The same things were measured in two ways. Each way mixes the same 12 hidden numbers, adds some noise and spreads widely along 6 directions of its own, which tell nothing about the thing.
In the rows, 128 means zero.
Some things both ways: the first way, then the second way.
[109 124 146 126 128 181  88 101 119 115 149  66 154 165 172 122  88 148
 138 152 132  75 118 148 143 141 182]
[ 78 161 143 145 129 143 150  93 109 118 153 137 109 128 135 161 122 180
 174 119 154  99  91]

[125 155 154 132 150  99 143 135 102 147 102 164 135 101 111 112 159 117
 126 100 102 146 140  89 140 108 112]
[ 43 123  85 167  63 124 147 122 113 114 117 122 143 166 153  93 125 108
 126 125 184 119  59]

[143  95 213 182 132 132 101 128  89 146  95  89 181 133 127 124 130 150
 119 148 111 115 149 120 132  98 168]
[136 140 122 114 120 124 111 124 110 144 129 133 127 124 114 123 148 157
 162 138 129 112 113]

[143 142  98 140 118  77 142 126 197 115 122 189  92  98 129 147 170 112
 149  93 123 157 123 141 130 155  98]
[101 125 127  78 130 134 144 186 119 147 131 139 119 129 125 165 115 130
 124 104 111 141 142]

[134 123 146 144 110  98 127 115 125 149 107 138 138 124 118 122 119 139
 114 136 125 146 124 119 112 173 115]
[156 136 164 118 137 136 133 121 128 159 127 137 117 101  95 156 137 155
 141 149 126  96 182]

[116 128 137  95 106 131 132 133 135 109 117 120 145  92 164  99 109 138
 109 113 160 194  95 100 176 103  80]
[109 161 192 107 145 127 148 110 141 118 155 148 111 101 141 176 176 176
 165  81 122 133 122]

[116 179 154  88 197 153 161 123  62 123 103  94 163  99 152 136 159 127
  84 143 103 181 128 102 114 111 127]
[ 60  96 124 167 158 176 150 112 101 117 131 131 132 118 143 135 125 136
 134 128 143 119 119]

[111 156 115 129  73 141 128 130  56 122 119  17 191 134 133 118 111 141
 143 212 106 165 111 105 143 117  97]
[ 94 138 133 173  81  85 144  76 111 113 118 217 165 127 166  90 192 127
 153 108 130 128 152]

[ 67 149 104  61 185 131 109 123  80 104 114 100  89 207  79 152  75 130
 101 178 128 166 124  93 137 112 166]
[ 40 193 158 129 104 158 138 114 110  78 129 212  62 105 172 158 134 109
 209 113 154  75 112]

[164 125 167 127 129 104 176 158 137 148 111 177 153  51 112 101 139 135
 130  67 119 155 110  99 150  91  50]
[115 128 137 133 135 119 158 148 106 128 136 155 146 151 118 155 131 134
 139 121 117 141  87]

[ 67 142  97  22 178 152 153 168  51 150  92 151 114 113 134  83  87 126
  98 112 126 181 100  80 108 117  78]
[ 67 136 176 172 163 156 163  74  96 142 147 145 115 119 121 135 155 161
 139 153 130 115 132]

[136 143 177 152 124 126 124 123 152 136 138 124 145 106 111 130 124 127
 144 103 138 124 129 131 140 133 123]
[144 137 105 112 135  95 126 181 146 139 153  36 123 173 122 134 119 137
 121 117 114 183 123]

[131 108 182 156 115 138  66 119  92 136 120  97 144 143 100 143 124 143
 114 182 124 143 166 137 125 101 152]
[187 117 168  63 117 114 113 139 123 129 106  86  67  89  85 115 146 142
 120 155 121 128 174]

[100 124 105 132  97 147  82 153 144  81 127  81 131 141 183 135 148 119
 165 161 130 143 125 149 168  83 142]
[ 42 171 145  92 160 145 116 151 104 129 147 187 112  77 136 168 145 177
 217  88 113 111  94]

[111 126  71 115 106  58 185 155 170 113  88 169  98 145 178 105 110  89
 137  64 148 140  71  83 142 166 110]
[ 65 172 132 116  93 157 132  94 126 125 139 156  88 139 180 140 144 135
 175 117 126 122 124]

[108 133 115  87 153 117 136 119  46 141  85 194  95 151  77 117  86 134
 131 113 101 140 109  64 110 109  93]
[ 97 130 142 126  99 104 154 154 107 127 121 168  80 150 108 145 134 133
 136 131 132 134 135]

[120 135  76 116 150  96 151  83 122 121  90 179  71 120 110 154 145 126
 155  91 117 161 122 106 112 139 137]
[ 79 115 121 145 138 104 141 137  96 134 124 139 146  90 138 141 125 155
 110  89 138 118 176]

[110 146 109  94 191 136 133 111 162  85 145 140  92 191 149 155 115 127
 117 132 134  86 112 133 143 145 195]
[ 86 128 124 133 195 190 140 223  70 131 159 169 152 196 107 237  78 160
 167 122  97  88  75]

[ 68 109 133 132 134 133  85 135 100 130 126  57 132 164 103 115  91 124
 140 146 112 141 129 132 130 130 159]
[115 147 130 143 121 152 122 117 136 135 133  34 110 148 147 108 126 103
 105 159 146 118 141]

[171 128 123 178  29 126 110 144 162 127 138 140 158  83 136 128 140 135
 199 130 115 120 115 146 148 114  41]
[129  77 111 155  76 128 142 153  47 100  96 144 160 192 120 129 122 116
  62 141 175  92  62]

[168 134 142 149 185 123 194  73 140 113 113 183 129 132 115 150 157 162
 107  91 130 126 115  93 142 135 155]
[ 80 127 130 128 103 114 156 152 149 110 132  88 103 108 142 140 126 111
  98  82 189 130 128]

[ 99 134 119 161  93 123 121 128 132  85 134  54 156 131 149 125 144 109
 139 135 129 189 106 123 157 114 113]
[143 141 171 102  85 188 145  56  96 111  84 197 127  85 190 195 114 111
 127 124 133  73 118]

[134 131 120 113 160 177 143  79  88 120 157  89 131 157 112 147 115 141
  84 152 145 118 149 127 119 116 173]
[119  92 127 163 118 119 169 108  93  87 123 177 164 137 154 137 150 131
 110  92 150 129 104]

[158 134 183 145 143 125  90 107 151 122 160 104 149 119 132 147 148 148
 110 171 103  92 152 169 141 127 167]
[113  93 142 151 143 157 148 154  86 110 119 114 126 157  89 145 106 140
 119 161 144  88 104]

[108 169 119  67  92 145  87 148 135 147 124 140 109  73 124 125 122 128
 133 157 171 204 151 135 141 117  67]
[150 117 186 140 195  95 120 122  86 132 132  86 141  62  69 131 152 208
 127 136 124 110 174]

[150 124 108 147 114  86 172 144 202 112 138 159 123 125 155 128 157 115
 103 114 158 143 109 133 135 168 115]
[135 148 158  57  82 164 153 118 111 134 121 225 119 137 161 175 148 113
 140 119 112 115 112]

[143 124 104 123 125 123 150 154 143 122 133 103 132 133 161 143 135 105
 126 135 122 104 130 148 116 123 140]
[ 73 126 125 144 141 137 138  92  81 110 124 171 109 112 147 109 142 145
 166 133 110 133 116]

[178 139 210 180 124 172 109 122 131 111 145  89 211 149 171 148 151 171
 127 204 111  57 130 153 143 129 161]
[119 129 143 126 110  91 134 131 109 140 130 112  87 137  90 122 151 173
 135 137 130 141 120]

[ 63  48  26  75  92 122 108 149  89 155 142 177  18 188  71  80  33  93
 147  85 161  97 119 118  87 111 123]
[109 146 169 147 107 105 138  81 100 113 123 115  76 122 132  87 171 122
 118 159 145 142 129]

[152  81 158 126 136 112 136 124 149 141 115 162 128 116 100 118  92 165
  91 111 142 162 118 112 140 130 103]
[111 127 133 133  80 141 153 153 119 107 155 135 138 213 154 128 190  99
  86  99 175 113  76]

[146 150 171 128 137 113 137 114 114 142 117 102 135 103 111 150 139 125
 124 148 146 129 156 128 129 100 165]
[101 146 115 118 129  95 110 128 105  95 126 148 115  94 138  90 143 148
 193 120 122 139 137]

Other things, the second way, with their names:
<504>: [ 47 151 116 169 136 146 141 124 122  93 127 108  91 107 136 151  83 138
 190 121 167  96  75]
<556>: [ 93 138 115  86 114 162 134 136 122 143 140 206 140 146 166 143 151 127
 171 112  97 139 134]
<533>: [ 98 105 126 166 125 191 145 142  48 121 124 182 178 184 127 156 127 120
 102 151 162  41  83]
<180>: [156 124  97 147  54  44 165  86 129 121 118 136 182 159 182  94 159 117
  85  80 117 183 145]
<547>: [146  99 132 137  94 163 143  88  87 102  99 120 160 114 129 115 118 120
  90 151 193  53 102]
<229>: [126 135 174 124 124 103 183  98 143 112 123 119  79  79 114 156 116 142
 127 112 147 143 147]
<43>: [130 103 131  86 132 164 142 136  94 123 132 180 136 144 141 151 153 145
 138 114 101 128 112]
<230>: [125 123 166 150 135 100 150  92  95  94 129 102  79 132 139 121 156 154
 109 125 110 157 162]
<308>: [162  95 114  90 107 170 149 131 123 136 112  53  94 159 122 124  89  96
  81 174 135 144 109]
<497>: [ 93  98 119 137 149 109 144 158  85 101 129 113  98 139  93 114 124 161
 139 130 128 139 107]
<329>: [155 135 157 161 141 110 139  72  78 109 116 154 166 116 143 142 142 153
 139 135 107 120 107]
<160>: [211 122 189 154 120  83 145  23 112 164  95 113 159  80 111 122 167 167
 102 162  95 140 161]
<260>: [ 53 140 125 132 165 180 114 199 145 148 157  99 112 132  94 135 130 114
 172 153 173 101 103]
<110>: [113 140 141 150  92 112 164  77 154 143 147  54 112 147 165 114 165 115
  65 108 162 164 118]
<240>: [ 84 118 155 125  79 149 203  83  99 126 127 142  91 178 121 137 112 156
 103 151 137 116 122]
<379>: [ 88 102 133 175 146 162 132 159  88  72 135 114 106 156 128 159 126 133
 127 118 182  81  83]
<458>: [ 99 140 137 170  92  96 168 115 115 117  99 174 126 120 122 150 102 110
 144 134 151 123  99]
<290>: [ 67 119 142 194 102 118 152  70 101 129 110  92 100 109 122 104 130 138
 101 152 183 111 106]
<558>: [111 102 136 190 174 170 131 128  66 101 125 161 176  99  95 156 107 160
 148 147 188  25 118]
<261>: [121  92 113 202 192  99 100 132  96 166 133  35 187  95  84 104 136 181
  97 145 147 121 163]
<466>: [117 144 180 226 141  80 136  69  98  80 123 103 127 119 136 132 155 169
 140 127 139 111 144]
<353>: [ 68 146 114 157 134 160 126  91 114 123 128  80 135  76 153 118 100 133
 136 131 188  78 123]
<438>: [ 71 139 141 169 124 112 138 109 117 120 118 183 101  93 113 154 134 163
 200 121 147 116  96]
<234>: [116 107 152 135 193 181 148 141 116 141 143 108 144 131 107 165 112 153
 137 150  98 107 169]
<129>: [120 128 147 152 165  84 124 120  74 130 144 130 136 124 118 126 162 189
 133 121 100 151 151]
<161>: [ 84 123 104 101  79 152 144 160 135  99 127 161 102 145 153 130 135  95
 141 102 178 116  94]
<340>: [143 164 161 117  94 107 152 110 119 119 130 115  82 158 124 164 124 147
 140 136 129 136  84]
<117>: [ 77 139 131 158 152 105 134 114 109 128 129 141 145  95 114 106 135 156
 182 135 124 130 124]
<178>: [135 131 150 138 216 179 110 150  97  92 125  91  76  81 115 183  76 132
 178 158 118 104 128]
<543>: [ 61 120  98 160 185 111 123 221 110 141 157 113 157 167  94 141 121 153
 167 115 103 142 121]
<256>: [107 142 118 123  99  59 114 133 105 124 124 125 103 115 130 111 150 167
 149 106 124 165 129]
<94>: [125  79 105 106 143 196 141 208 100  94 117 110 133 180 106 159  81  91
 128 149 144 100  51]
<100>: [147 154 139 110 101  63 136 125  85 150 130 161 131 149 117 164 145 191
 137 106  91 150 105]
<128>: [101 194 153  85 138  84 106 151 181 143 156 115  55  93 151 152 172 144
 202  86  85 205 172]
<331>: [ 61 135 190 144 136 147 155  67 131 100 123  94  38  59 126 124 137 154
 144 139 168 112 160]
<239>: [ 74 129 127 155  87 117 166  83 132 112 102 131  90 103 152 116 113 106
 133 128 153 139 123]
<350>: [122 146 136 131 142 102 139 171 123 160 158 152 139 158 134 176 163 142
 122  86 103 149 146]
<363>: [142 123 130 110  97 138 137 132 143 118 102 118  92 153 125 120 115  91
 159 173 108 158 119]
<115>: [112  98 111 144 156 141 117 176 127 136 139  76 145 132 117 126 148 113
 108 115 157 132  98]
<300>: [127 107 143 121 130 167 128 143  69 107 124 145 128 148 117 158 124 151
 121 142 153  77 105]
<285>: [161  80 142  85 163 147 164 136 129 115 113  64  74 119  97 122  92 118
 114 167  85 182 162]
<202>: [ 56 151 137 174 125 142 136  97 125 108 145 101  81 112 144 147 133 154
 155 113 187 109  87]
<348>: [129 130  95 121  88 124 116 117 117 110 109 119 104 135 140 111 120 123
 165 143 141 138  74]
<490>: [ 99 155 139 136 106  53 134 136 124 164 130 129 119 105 105 142 140 179
 140 108 128 153 156]
<76>: [ 97  92 132 155 154 120 175 131 112  84 126 132 131 127 120 133 112 140
 144 113 125 152 101]
<539>: [153 132 130 127 131  76 127 162  71 176 134 176 186 166 111 181 158 183
 115  99  77 149  94]

Some of these things the first way, each followed by its name:
[122  84 151 151 117 141 120 128 129 144 135 123 147  94 108  98 100 143
 134  77 117 154 109 136 118 136  79] | <110>
[147 123 144 135 121 130 141 145 124 119 103  96 169 102 175 130 143 127
 107 132 126 161 122 120 139 108 114] | <43>
[ 52 153 147 120 188 208  66  92  47 123 128  13 150 181 112 148 119 146
 132 192 110 137 169 140 114 120 226] | <353>
[137 126 108 155  94  58 162 142 163 138 167 152 103 153 115 104 134  66
 103 101 144  83 127 123 121 152 135] | <363>
[ 73 148 103  77 139 141 101 143  72 149 129 104 102 140  99 110 116 103
 123 147 129 145 160 113 124  97 141] | <117>
[127 179 125 128 169 147 180 133  79 117 119 103 173 161 134 134 146 125
 112 143  95 122 116  79 134 122 127] | <239>
[143 132 182 162  98 101  78  97 138 133 142 156  99  86  85 148 148 115
 158 128 139 134 154 162 116 110 129] | <256>
[124 123  49 123  89  58 176 129 169 162 118 189  63 121  76 114 100  82
 131  39 159 167 130  87 128 159  81] | <180>
[123 154 109  95 143 108 168 134 135 121 105 101 150 106 183 118 133 125
 111 121 113 152  99 109 145 152 120] | <234>
[152 174 143  91 162 165 137 152 106 130 110 132 153 135 144 158 129 138
 116 161 116 117 148 106 140  98 121] | <497>
[ 69 166  68 123  81 173  80 114  90 108 146 116 110 204 124 127 110 121
 186 180 133 107 117 123 125 151 124] | <490>
[123 149 115 167  45 125 136 148 157  84 145  76 167 141 162 131 121 110
 174 154 146 142  72 133 147 141  77] | <128>
[122  88  25 115 108  99 132 121 175 141 191 158  36 174 129 122 102  59
 112  73 147  47 152 169  89 163 172] | <285>
[127  66 156 165 125 135 102 113 111 119 114 150 114 168 122 113  98 144
 162  96 128  67 119 112 151  77 180] | <100>
[ 81 102  82  84  96 148  79 117 103 135 144 126  61 138 104 121  71 110
 161 128 158 125 132 152 101 115 133] | <129>
[223 185 223 162 111 151 164 124 165  92 124  79 248  67 184 175 157 181
 127 180 114 144  95 131 173 126  70] | <379>
[113 151 141 122 114 145  84 129 121 161 129  98 139 107 100 133 130 132
 107 159 141 185 179 137 129 141 113] | <547>
[138 138 131 136  80 137 107 144 162 121 165  72 133 109 114 153  97  97
 158 130 135 139 126 171 119 124  86] | <178>
[132 135 172  97 167 122 114 105 108 140 112 140 146  83 161 106 118 156
 123 110  77 106 111 126 139 140 129] | <240>
[153 118 200 185  88 127  73  90  94 124 161  96 159 103 114 125 146 130
 139 159  94 101 137 160 122 101 126] | <438>
[118 136  71 138 105 128 145 119 125 126 179 150 100 186  87 116 112 110
 150 121 122  69 119 115 127 137 121] | <458>
[137 134 212 145 148 163  96 123 151 117 175 105 160 154 113 131 109 150
 110 153 142  86 132 150 155 122 158] | <340>
[134  62  86 178  84 133 133 140 118 125 121 129 126 156 127 114 117 119
 146  99 122 115 122 118 122 106 116] | <115>
